The rows are grouped in 4 ways, from coarse to fine. Each group lies inside one group of the grouping before and may be the whole of it. The rows also spread widely along 14 directions, which tell nothing about the answers.
In the rows, zero is written as 128.
Known rows, each followed by its group in each grouping:
[150 109 116  90 179 147 107 126 115 102 138 126 122 148 124 115 124 135
 129  37 112 140  79 107 130]
j70 sobuf j536 zev
[109 188 119 116 181 111 107  42  65  90 138  87 132 155 158 123  91 123
 160 162 184 139 154  71 113]
j70 sobuf j836 Lavub
[144 100  77 146 190 152  89 153  77  73 126 149 160 119 149 114 112 158
 111 174 169 134 147 110  95]
j945 pibiz j497 menis
[142  81 158 151 149 132 137  91 110 160 181 112 110 169 156 137  95 110
 113  86 106 149  53 141 116]
j70 Pite j104 pubi
[146 158 163 139 136 124 111 129 101 136  97  90 165 164  70 148  97 162
  81 169 104 193 108 141 150]
j70 sobuf j836 Setek
[188 116 150 135 162 216  66 104 108 106 181 119 143 155 168 134 123 103
 172 119 132 203 139  38 126]
j945 pibiz j624 Kituk
[138 170 124 158 116 120 105  95 122  88 101 121 166 127 136  90 164  95
 104 142 128 128 137 137 105]
j70 sobuf j938 vere
[114 105 117 104 115 131 139 140 185 127 141 163 109 102 159 125 132  80
 163 147 175 158 113 120 108]
j70 sobuf j938 lume
[100 148 120 120 107 131 113 114 133 178 101 131 148 144 166 124 120  69
 134 118 103 119 101 154 109]
j945 rane j983 zuno
[182 211 210  84 122 192  88  94 100 122 153  77 139 181 102 146 118  98
 156  98  56 170 150 105 143]
j945 rane j983 zuno
[ 69 101 123 144 174  65 151 119 108 104 117 158 141 135 149 161 107 112
  60 141 139  84 105 182  91]
j70 sobuf j836 Lavub
[147 214 221 156 142 156 105  82 113 165 146 122 114 184 126 163  77 118
 125 153 170 148 149  95 114]
j70 Pite j104 pubi
[136 163 133 178 110 160 120 143 140 132  73 179 155 147 105 106 182 108
 131  93 109 141 104 116 148]
j70 Pite j104 pubi
[164  57 131 226 143 165 124 178 138 170 183 155  79 128 142 121 107 157
  99 150 174 116 132 143  88]
j945 pibiz j624 Kituk
[147 161 166 160 137 130  92  46  89 133 134  77 164 154 149 124 115 123
 118 133 119 189 117  81 146]
j945 rane j983 zuno
[132 144 172 144 111 143 152  94 123 117 144 151 138 128 134 119 142  99
 154 113 119 148 120 119 128]
j945 pibiz j497 menis
[111 148 131  94 140 125 162 116 168 197 137 147 113 157  94 114 107  70
 143  97 150 146  60 147  82]
j70 sobuf j938 lume
[135 152 158 134 146 129 129  88 145 108 127 143 129 131 116 126 140 129
 144 101 169 187 108  65 154]
j70 sobuf j938 lume
[113 120 119 147  85  66 145 100 154 165  91  88 138 111 120  91 121 133
  96 136 129 158  73 172 134]
j70 sobuf j536 zev
[134 154  92 179 101 171  91 170 179 220 105 124  97 152 112 110 114 119
 168 163 176 155 142 101 114]
j70 sobuf j536 zev
[174 108 135 119 149 187  89 179 127 115 175 104  94 151 115 152 106 133
 129 128  98 125 168 139 103]
j945 pibiz j624 Kituk
[120 109 113 109 131 117 142  98 136 129 147 111 105 130 150 110 123 109
 152  88 128 138  82 131 128]
j70 sobuf j938 vere
[130 138 134 200 112 133 104  90  72  87 111  92 148 159 156 127 156 138
 129 121  72 136 140 118 172]
j70 sobuf j836 Setek
[147 197 160 125 120 165  67  74 149 112 119 126 174 147 163 129 143  50
 148 155 151 188 150  65 108]
j70 sobuf j938 vere
[125 156 169 124 131  85 118  74 158 120 131 122 105 118 155 120 119 109
 100  86 170 116 120 121 114]
j70 sobuf j836 Lavub
[178 136 172 199 109 161 102 106 132 145 144 131 120 147 143  98 146 118
 119 100 137 155 112 103 129]
j70 sobuf j836 Lavub
[120 149 133 143 206  85 116 131 107  58 118 138 151 132  82 154 113 156
  46 183 176 123 162 134  93]
j70 sobuf j836 Setek
[ 90 165 130 196  69  98 149  83 104 172  74  96 153 163 131 116 139 107
 129 150  75 134  96 170 154]
j70 Pite j104 pubi
[155 162 143 105 121 127 119 111 128 140 130 107 104 122 132  83  96 141
 136 122 175 131 116 136 106]
j70 sobuf j536 zev

New rows. What belongs after each?
[110 131 139 147 166 117 130  74 107 134 131 133 154 160 140 129 118 100
 116 102 134 152  82 106 112]
j70 sobuf j536 zev
[119 107 125 172 140  91 164 107 134 142 129 116 125 128  75 117 134 159
 107  99 119 156  89 132 145]
j945 pibiz j497 menis
[129 188 178 148 100  96 145  76 108  82 106 115 180 135 108 118 149  86
  92 191 102 145 140 170 107]
j70 Pite j104 pubi
[119 149 132 138 174 113 110  89 111 114 137 114 147 147 122 140 122 107
  99 134 131 135 136 113 104]
j945 rane j983 zuno
[138 133 145 168 123 138 134 136 130 172 117 122 107 150  99 125 112 167
 126 110 137 158  89 126 158]
j70 sobuf j938 vere
[160 158 178 114 120 132 108 170 139 145 100 117 119 122  83 139  88 182
  77 138 138 139 137 164 132]
j945 pibiz j624 Kituk
[ 82 164  69 164 130  94 179 147  85 111  67 148 108 119  94  80 144 186
 143 134 155  63 127 173 142]
j70 sobuf j938 vere
[128 115 116 130 142 117 113 107 128 134 128 101 125 145 137 119 119 124
 120  90 118 141  94 126 126]
j70 sobuf j536 zev
[136 109  81 224  64 131 129 156 110 112  79 137 136  99 159  62 174 157
 133 175 135 123 130 164 147]
j70 sobuf j938 lume
[ 97  98 135 156  95 135 159 111 161 128 143 139 124 142 145 151 170  63
 169 107  74 156 102 129 150]
j70 sobuf j938 vere
[ 78 151  93 147 140  58 126  96 134  50  88 138 131  99 156 125 159 114
 100 146 159  74 167 141 115]
j70 Pite j104 pubi
[134 137 160 174 123 181 116 158 107 123 106 188 163 149 149 141 136 110
 129 163 129 145 130 127 122]
j70 sobuf j536 zev
[164 138 151 162 124 111 129  79 142 147 178  75 117 136 102  92 122  96
  94 140 130 138 132 154  67]
j945 pibiz j624 Kituk
[149 131 152 128 170 125 115  94 110  15 161 127 166 129 124 134 162  88
  98 146 113 145 161 117  92]
j70 sobuf j536 zev
[122 150 128 126 129 117 124  82 102 128 128 111 160 119 156 105 107 102
 134 197 158 162 125 126 101]
j945 rane j983 zuno
[147  99 138  92 129 116 138 130 133  94 156  96 112 119 120 133 109 132
 126 153 118 164 109 154 126]
j70 Pite j104 pubi
[100 152 174 167 127 118 149  84 133 168 121 168 128 132 163 133 100 117
 131 155 207 153  98 106 123]
j70 sobuf j938 vere
[120 102 115 157 168 130 139 122 164 147 148 170 120 144 118 118 146  89
 113  74 153 134  75 114  95]
j70 sobuf j938 vere
[147 149 141 117 130  98 133  66 129 132 148  97 143 116 121  84 106 109
 113 140 159 156 106 136  84]
j945 pibiz j497 menis
[123 137 146 144 143  86 111 111 113 153  86  97 153 128 106 136  93 180
  62 138 136 168  94 136 156]
j945 rane j983 zuno
[134 123 153 133 114 133  96 127 139 107 122 116 128 133 161 153 126 119
 109 122 110 141 129 136 143]
j70 sobuf j938 vere
[111 136 115  81 155 143 137 130 146 134 121 191 161 117 142 109 123  59
 138 137 169 135 101 131  62]
j945 pibiz j624 Kituk
[147 221 182 110 156 138 145  96  93 102  92 154 184 180  45 107 154  95
  92  75  80 130  87 153 107]
j70 Pite j104 pubi
[160 158 149 149  93 117 100 113 135 126  99  97 129 111 137  92 122 159
 103 141 155 153 121 136 142]
j70 sobuf j938 vere
[152 149 120  99 141 159 104 153 100  65 121 146 128 113 146 101 136 130
 131 115 128  82 165 149 100]
j945 pibiz j624 Kituk
[122 115 139 135 117 126 133 112 149 132 137 125 126 137 141 136 131  98
 137 129 124 167 102 126 131]
j70 sobuf j938 lume
[131 120 115 146 112 103 181 133 130 101 148 138  94 111 107  72 157 110
 129 118 125  79 120 195  88]
j70 sobuf j836 Lavub
[135 105 105 100 192 177 103 198 117  83 130 193 147 124 126 149 128 122
 120 147 144 128 141 120  98]
j945 rane j983 zuno
[123 118 116 140 162 127 131 119 162 124 174 124 121 147  98 144 131  67
 133 176 151 165 141 111  75]
j70 sobuf j836 Lavub
[123 127  99 136 133 105 120 144 142 140 104 114  98 120 118 116 106 166
 117 138 166 129 113 138 134]
j70 Pite j104 pubi
[149 133 141 139 131 176 109 131 111 175 117 133 141 177 127 121 114 120
 140  83 104 172  64 118 142]
j70 sobuf j938 lume
[124 150 104 172 127 143 120 132 106 128 109 138 126 139 142 102 133 129
 136 150 152 107 136 137 112]
j70 sobuf j938 vere
[147  88 158 154 108 164 151 158 152 121 171 170 100 139 143 127 158  81
 133  87  91 112 103 170 105]
j70 sobuf j938 lume
[180 164 153 214 109 177 102 164 145 139 112 136  91 158  77 111 168 167
 127  78 113 126 146 107 163]
j70 Pite j104 pubi
[146 168 189 129 137 150 146 107  99  89 132 160 148 155 109 122 151  98
 126  93  97 131 112 136 123]
j70 sobuf j836 Lavub
[118  68 112  88 197 127 147 124 123  77 193 140 117 141 137 161 111  87
 133 136 128 146 101 128  87]
j70 Pite j104 pubi
[114 112 152 145 127 133 127 128 164 166 121 189 165 118 157 134 130  63
  98 150 152 157  89 137  88]
j945 rane j983 zuno
[119 168 142 132 101 136 164 131 122 121 118 129 119 138  94 122 136 122
 171 167 125 148 139 143 138]
j70 sobuf j938 lume
[158 222 174 128 118 103 105  63 148 100 103 102 145 136  91  88 157 103
  94  81 134 139 132 119 117]
j70 sobuf j938 lume
[161 126 119 145 146 146  82 135  90  78 133 144 130 115 192  86 130 123
  84 103 136  49 156 169  68]
j945 pibiz j624 Kituk
[137 123 102 187  86 121 104 151 151  83  95 164 122  89 180  74 187 108
 103 116 140  68 152 165 107]
j70 sobuf j836 Setek
[146 113 114  89 164 183 146 169 109 114 149 156 158 143  82 124 133  99
 159 155 100 180 101 131 106]
j945 rane j983 zuno
[155 129 130 167 100 106  67 146 169  88 101  98 110  83 143 125 155 168
  80 128 135 125 182 123 158]
j945 rane j983 zuno
[ 79 136 100 116 153 101 139  59  85  45 129 121 136 102 189 130 146 120
 188 145 148 134 159  72 158]
j945 rane j983 zuno
[ 63 116 132 135 142  81 163 141 159 115 113 151 102 129 112 193 123 129
 120 146 133 120 134 143 148]
j70 Pite j104 pubi
[107 168 114 171 130 146 124 127  94 154  83 161 174 143 132 110 132 109
 131 178 142 132 126 132 112]
j945 rane j983 zuno
[127 152 141 106 155 121  71 103 150  93  93 117 150 125 140 163 116 147
 123 130 173 209 130  46 174]
j70 sobuf j938 lume
[120 136 139 130 144 120  97 122 137  98 108 151 156 139 152 150 134  87
  84 127 121 121 123 141 104]
j70 Pite j104 pubi
[143 137 187 121 122 120 136 128 130 134 108 149 158 110 114 130 112 143
  87 147 141 176  95 144 139]
j945 rane j983 zuno
[151 111 133 121 126 132 101 139 156 138 134 114 119 112 133 122 119 132
 112 122 134 159 115 126 129]
j945 rane j983 zuno
[115 159 152 188 204 165 137 119  29 123 142 127 125 228  85 178 107 163
 118  89  75  98 124 125 144]
j70 sobuf j938 vere
[140 131 171 117 137 112 161  75  89  40 166 114 175 125 122 121 141  85
 118 190 106 169 132 151  95]
j70 sobuf j536 zev
[135 127 121 185  96 138 113 146 131 146 135 114  89 135 157 113 122 129
 134 156 141  99 154 157 114]
j70 sobuf j836 Setek
[150 161 167 179 108 144 124  87 120 109 129 145 148 142 141  96 167  85
 130 117 124 143 124 115 118]
j70 sobuf j836 Lavub
[ 82  85 110 177 109  86 210 124 116 122 130 137 120 139 103 125 160 108
 126 125  65 107  81 201 134]
j70 Pite j104 pubi
[125  72  72 128 143 111 141 124 110 172 126 105  98 108 150  78  83 185
 142 105 172 144  60 131 136]
j945 pibiz j624 Kituk
[158 128 172 139 136 164 107 110 149 112 180 114 118 156 128 153 132  86
 145 127 117 175 145  93 114]
j70 sobuf j536 zev
[111 148 196 180  89 120 170 113 127 118 113 146 150 143 101 155 155 110
 124 160  92 167 124 145 163]
j70 sobuf j836 Setek
[140 178 153 143  93 148  93 155 119  71  91 113 138 133 123 159 141 139
 130 196 102 138 199 139 156]
j70 Pite j104 pubi
[159 117 131 140 138 126  80 133 151 137 140 108 107 118 143 123  99 149
  91 111 157 127 137 128 106]
j945 pibiz j497 menis
[164 118 158 149 139 177  99 124  99 118 166 117 132 158 158 142 105 117
 132 158 125 166 125 118 116]
j70 sobuf j938 vere
[121 105 101 147 161 107 151 136 169 130 146 154 143 130  79 111 146  76
  98 161 156 155 101 144  66]
j70 sobuf j836 Setek
[ 95 162 122 110 168  90 162 100 118 118  99 173 122 122 120  94 122 134
 123  82 190  98  86 128 113]
j70 sobuf j836 Setek
[108 169 122 145 169 123 113  88 121 189 138  79 112 180  98 151  68 134
 148 166 177 174 128  80 116]
j70 sobuf j536 zev
[153 120 103 190  97 142 121 135 122  71 107 163 140  96 164  55 195 118
 131 119 137 102 137 141 115]
j70 sobuf j536 zev
[136 183 105 230  37 139 139 142 134 205 101  63  75 177  73  72 169 124
 155  95  43  72 146 198 143]
j70 sobuf j836 Setek
[128 121 159 185 119 102 109 110 158 135 121 125 110 126 147 133 132 136
  86  95 145 126 123 124 137]
j70 sobuf j536 zev
[139 103 127 115  69 153 150 179 136 177 150  92  62 121 140 125  75 160
 183 189 137 146 121 181 142]
j70 sobuf j938 vere
[133 114 147 176 103 156  92 111 107 124 138 135 147 147 216 133 127  77
 126 156 115 129 131 138 108]
j70 sobuf j836 Setek
[118 200 196 117  84 123 135 118 148 100  80 152 142 117 119 137 147 114
 135 132 129 139 152 132 154]
j70 sobuf j536 zev
[122 107 134 147 142 142 141 130 110 110 152 132 113 147 139 145 124 125
 139 130 117 132 118 136 131]
j70 sobuf j938 vere
[131 167 142 145 144 126 139  99 127 129 126 136 128 139 103 102 130 118
 135 126 165 141 121 111 108]
j70 sobuf j536 zev
[126 129  95 175 152  82 139 114 116 122 111 113 115 119 102  92 118 178
  95 156 183 130 111 136 121]
j70 Pite j104 pubi
[151 196 180 141 164 154 107 121  78  43 126 162 139 134 129 132 138 139
 104 128 144  75 205 126 101]
j945 pibiz j624 Kituk
